There are 5 ways to turn a row about zero (a turn may also mirror it). The second row of each pair is the first, turned, with some noise. The first 45 pairs use one turn. New pairs use 2 turns, one after the other, and a turn may come again.
Known pairs, each followed by its turns in order:
[-38 -22 9 -16 -6 -6 16 -27]
[3 -26 33 18 17 -25 4 -18] -> J410

[-19 -3 -13 20 10 42 -29 -37]
[18 6 18 -34 -11 23 5 50] -> J18

[-57 -32 35 -83 1 -17 -11 8]
[-29 -61 -55 4 8 -2 71 8] -> J18

[21 -30 -6 -28 51 -26 -68 -26]
[-42 35 -26 -43 -55 -21 40 14] -> J18

[26 2 -24 3 -26 -35 -36 -25]
[22 29 14 38 -15 43 -4 2] -> J410

[-24 -32 17 19 7 38 -20 -38]
[33 7 22 20 -11 46 -31 -17] -> J993

[43 27 -25 -38 -29 55 -31 19]
[20 57 22 43 1 34 53 2] -> J18

[41 -20 -15 4 -2 11 20 4]
[-23 7 7 -15 17 28 -13 26] -> J410

[46 -21 -31 -3 48 -14 37 55]
[2 -34 -4 -8 -27 -20 13 -90] -> J303

[-11 -48 22 27 -17 19 -7 10]
[-4 -36 21 15 -8 30 -36 14] -> J303

[-28 29 -28 58 -11 43 2 -17]
[30 14 46 -15 -42 18 24 43] -> J303

[25 55 3 -37 16 3 49 -32]
[-22 -52 -14 3 28 33 -47 35] -> J125

[5 8 25 -6 -32 7 12 20]
[-18 5 0 3 -23 -28 -24 18] -> J410

[32 18 -32 20 -18 13 69 -64]
[25 -70 8 47 -2 -10 -31 58] -> J125

[33 16 28 -52 2 5 -2 -29]
[24 -11 -36 36 35 -21 4 -28] -> J993

[-21 -51 -22 52 -13 29 -12 -38]
[39 -25 48 -42 -32 -10 -7 38] -> J18

[30 19 -39 -17 8 -28 -23 1]
[-22 35 -33 -18 4 -27 10 -20] -> J993

[-1 -19 21 -18 48 -3 -38 27]
[4 -24 -61 20 25 2 12 0] -> J410

[-20 -35 -13 68 -9 39 -7 26]
[52 33 48 0 -1 -52 13 -8] -> J125

[-2 9 -4 -51 -19 26 -22 -45]
[46 15 -53 22 12 7 -19 -5] -> J993

[-2 16 -21 26 -17 32 2 -61]
[-13 10 18 -36 -26 4 26 57] -> J303

[21 -10 26 40 18 -18 -3 -31]
[-5 16 2 -25 -5 -42 -35 21] -> J18

[-16 0 -16 -51 -24 12 9 23]
[-15 -46 5 2 -25 0 -38 -9] -> J410

[14 58 24 -11 5 18 7 19]
[22 -47 -19 -11 -8 -33 22 -16] -> J993

[-34 32 -5 3 11 21 -12 -24]
[46 10 -8 -3 -31 4 9 -3] -> J993

[12 -21 4 30 -18 -2 33 11]
[2 -38 -8 16 -35 9 1 3] -> J303

[-34 -9 -13 6 -1 2 -34 20]
[4 12 -3 -36 -7 38 4 8] -> J993

[7 15 -6 5 4 -22 4 -40]
[-2 22 25 13 -3 15 25 -18] -> J410

[28 34 14 48 21 -17 -33 6]
[7 25 -22 19 63 -10 27 9] -> J125

[-14 35 53 -3 62 36 0 4]
[-42 31 4 -43 52 -14 -40 24] -> J125

[31 -43 20 44 -12 -7 33 20]
[2 -29 35 21 15 -52 23 -31] -> J125

[-27 -12 -3 -5 -18 22 -20 17]
[18 -6 20 0 24 28 -9 6] -> J303

[63 19 -25 -2 8 16 24 1]
[-16 -7 -5 -5 3 -64 -29 -24] -> J993

[0 -25 17 -16 16 -3 -41 23]
[-5 11 -16 -28 -1 -19 45 -10] -> J18

[19 17 39 -17 -14 -16 51 44]
[37 -17 -67 22 -14 -4 -13 -24] -> J303

[33 -15 -23 -25 2 29 14 30]
[-3 -13 55 0 0 34 3 -9] -> J125

[28 4 54 12 39 23 -16 -13]
[-21 41 -1 -25 38 -32 1 33] -> J18

[-38 8 52 41 -46 45 55 -38]
[42 -47 21 20 61 -10 -41 60] -> J18

[1 -1 12 -41 14 6 -8 -6]
[-21 -31 -10 21 -5 2 11 -2] -> J410

[16 -15 -9 -9 18 -5 8 -32]
[-39 0 -6 -17 -8 -6 7 -5] -> J303

[34 14 20 56 18 44 39 -5]
[3 -45 49 14 -34 -35 -32 -26] -> J993

[20 31 12 -50 6 -6 2 12]
[-32 -11 -10 -4 18 47 -17 -13] -> J125

[18 -3 -41 -33 -15 -19 25 2]
[-27 -8 22 3 -7 37 -35 -20] -> J410

[8 -1 -12 -28 -12 -23 -9 58]
[5 -4 6 -17 4 39 21 -52] -> J125

[1 4 11 2 0 23 -40 13]
[19 1 25 -12 22 -8 -27 6] -> J303

New pairs, each followed by its turns in order:
[-19 -14 15 -34 4 37 20 24]
[1 -35 8 -11 -13 34 28 28] -> J303 J410

[44 -8 3 -54 26 -7 -20 -63]
[1 46 15 15 -60 -38 15 -47] -> J993 J993

[-37 -6 -11 -10 -45 -25 -1 16]
[0 6 47 15 -19 35 0 21] -> J125 J410

[35 13 -19 -3 18 20 8 -37]
[-5 -26 20 17 46 14 11 13] -> J410 J18

[-5 22 -9 -20 42 13 -29 28]
[-29 12 -5 9 38 39 20 11] -> J125 J18

[16 7 -6 -31 -19 22 0 6]
[-16 -3 23 -4 17 -15 15 -24] -> J993 J303

[40 -47 -31 3 -27 13 -8 -53]
[-18 -8 -48 -34 7 -45 11 49] -> J410 J410

[0 -34 -3 -30 -21 13 5 -2]
[1 -27 16 6 14 -27 -20 -9] -> J18 J18

[-5 8 9 30 -15 -55 -16 24]
[-9 14 -28 -6 -46 -23 13 -35] -> J410 J993

[-51 -13 -30 54 -9 5 -2 -5]
[34 -1 17 10 67 -27 -7 8] -> J303 J18

[22 41 -1 32 41 19 -12 1]
[22 4 -39 -30 -1 17 47 -12] -> J410 J303

[-29 53 4 22 0 24 18 4]
[-30 -1 32 39 -25 1 -19 -18] -> J410 J410

[-51 13 13 12 34 1 -16 -33]
[-47 28 37 4 31 11 6 -9] -> J410 J410

[34 15 37 -27 24 61 -30 -33]
[-3 -48 -45 49 -39 26 -4 -25] -> J303 J410

[-24 6 -35 -7 -9 9 23 10]
[-1 -32 -11 -24 24 -12 -18 4] -> J125 J303

[-20 9 10 -10 -15 14 14 39]
[11 -8 -26 3 -38 -7 20 -9] -> J410 J18

[-26 -4 18 -23 -6 34 24 36]
[-30 6 2 -17 -41 20 -20 -29] -> J18 J303

[-50 -46 13 -28 45 -24 3 -13]
[5 -24 -24 -22 -56 39 -25 -39] -> J125 J125

[-14 -7 45 26 16 20 0 -3]
[-7 39 -4 35 18 -23 5 -10] -> J125 J303

[-7 27 -66 -19 3 -28 -22 -22]
[28 -13 38 -19 -48 -4 -20 39] -> J18 J410

[8 -7 12 23 2 -18 7 -23]
[-3 -16 1 -11 -15 -8 -18 -27] -> J125 J18

[-14 -10 30 13 12 14 -2 23]
[14 -16 15 15 28 12 -18 -8] -> J993 J993

[-7 -27 10 -22 -10 17 13 3]
[-11 11 2 -18 -10 -19 26 -17] -> J410 J125

[23 -29 33 20 52 24 -19 -43]
[4 -11 64 -17 19 -54 9 23] -> J410 J993

[-27 53 1 13 10 -10 -9 -20]
[13 -8 20 55 -7 -11 -21 -8] -> J993 J18

[12 -13 -46 19 -19 19 5 13]
[-11 -31 -28 12 -22 6 4 32] -> J410 J410

[6 -4 1 -27 27 46 4 -46]
[-13 15 -7 -27 -26 52 -37 -6] -> J303 J125

[-24 -36 -23 -23 -6 31 -41 3]
[10 -50 -42 16 -21 -11 3 20] -> J125 J993

[59 0 26 25 -7 -15 -18 -44]
[54 23 51 -1 8 -8 32 -6] -> J993 J410

[-45 22 21 32 -2 -19 2 -28]
[-6 -7 15 13 26 -38 45 -24] -> J125 J303

[-50 -42 -50 -10 -32 37 -2 -21]
[-16 19 12 -6 9 -79 48 13] -> J410 J18

[-21 35 -10 31 -35 -18 15 25]
[-6 21 -9 2 -7 0 -34 -57] -> J18 J993

[3 -27 33 15 0 14 3 8]
[4 18 4 27 5 -23 11 -25] -> J125 J410

[36 -22 -41 7 -9 5 35 7]
[49 -21 -10 -24 20 23 5 -20] -> J410 J993

[-38 -5 -7 10 -6 -4 -16 4]
[-9 1 -34 6 -1 -27 2 3] -> J125 J993

[-17 16 2 24 51 -70 -56 6]
[-7 39 42 -48 -8 62 43 -11] -> J410 J410

[-16 -7 -25 -7 12 0 -2 10]
[-15 0 13 -5 2 -12 23 4] -> J303 J410

[17 -24 -19 -10 -39 2 -2 -32]
[-18 -40 15 -17 13 3 22 -26] -> J303 J18

[0 19 -36 6 1 0 27 -13]
[-31 2 28 -11 -8 -10 -20 -8] -> J303 J410

[3 26 22 -26 44 12 29 -24]
[18 10 5 -48 33 38 17 7] -> J125 J993

[14 34 53 -43 -19 7 13 57]
[-16 -39 46 -40 -36 -13 54 7] -> J993 J125

[5 -9 11 -11 -7 47 -16 0]
[-2 32 -27 7 21 -10 -23 -11] -> J125 J125

[-8 -27 3 26 41 -7 3 2]
[14 -12 -15 26 -27 35 0 4] -> J303 J993

[15 21 -1 49 -18 31 -20 8]
[7 15 7 2 -35 -55 -18 -6] -> J125 J303

[-1 -3 12 -4 -17 25 22 8]
[-16 -5 10 -10 19 -27 12 3] -> J18 J125

[-6 -20 5 -49 -10 -15 19 17]
[-19 -2 35 -25 -23 27 -6 19] -> J303 J18

[14 -3 9 -28 -18 21 -30 48]
[-14 19 -13 15 8 -12 -49 36] -> J125 J125

[-2 -27 17 -7 27 -20 -8 31]
[17 35 0 28 14 -8 16 24] -> J18 J993

[-21 -18 -5 17 1 18 6 11]
[-8 11 -4 -3 30 -2 9 -17] -> J410 J993

[1 46 12 22 53 60 -43 46]
[35 81 -16 -34 -1 -37 -38 -37] -> J125 J303

[54 24 -48 -30 52 -30 34 -21]
[-18 -38 65 -30 40 -3 51 -29] -> J125 J18

[-26 22 -40 -55 -22 7 4 15]
[-23 -5 -35 -11 -12 50 -36 -26] -> J993 J410

[-16 -20 -48 -38 5 29 7 -4]
[-41 18 40 7 -39 -22 6 -1] -> J410 J125

[-56 -23 -25 48 -7 -2 -24 -2]
[-46 43 8 18 -34 31 -28 -9] -> J125 J410

[-21 -4 -2 -1 -28 26 -20 -16]
[-28 7 -12 -18 7 9 -25 25] -> J18 J410

[-15 -7 -4 -10 0 11 38 -15]
[15 -8 -11 -1 -12 -24 31 -7] -> J125 J18

[2 -16 -26 37 3 -21 -13 -31]
[23 21 -29 17 6 -2 -40 -3] -> J993 J125

[3 34 -32 1 -2 -7 -8 -21]
[11 11 -39 16 -14 -6 12 -18] -> J303 J303

[-11 22 28 7 -27 10 3 -14]
[-7 31 3 19 -10 -19 -24 -8] -> J410 J410

[31 -44 3 -10 -33 -25 45 31]
[-58 -1 0 47 -30 -11 -11 31] -> J18 J303

[-14 10 -17 -23 6 49 -19 7]
[-41 -26 -18 7 -14 6 26 11] -> J303 J410

[-32 -28 -15 -44 -2 4 -20 -25]
[-10 17 16 -49 9 -3 -29 29] -> J303 J125

[5 -10 24 45 11 -17 -39 26]
[-31 29 11 -12 1 5 27 -52] -> J125 J410

[20 50 -4 -11 7 12 -47 -12]
[-41 25 -47 14 1 -5 -2 -30] -> J303 J18

[-7 -40 1 4 16 -26 4 11]
[10 26 22 -11 -3 -5 10 -35] -> J410 J993

[11 31 27 26 15 -17 -53 -3]
[17 43 13 -7 -33 -13 38 -26] -> J125 J303

[-8 -41 23 -12 -8 -25 3 2]
[-1 21 -10 31 -8 11 3 37] -> J125 J993

[22 -1 10 -55 3 -1 23 36]
[14 35 3 -23 -13 52 -5 25] -> J410 J993

[3 -5 29 -2 -23 -25 -40 -20]
[29 21 14 -7 7 -12 -45 -21] -> J410 J18

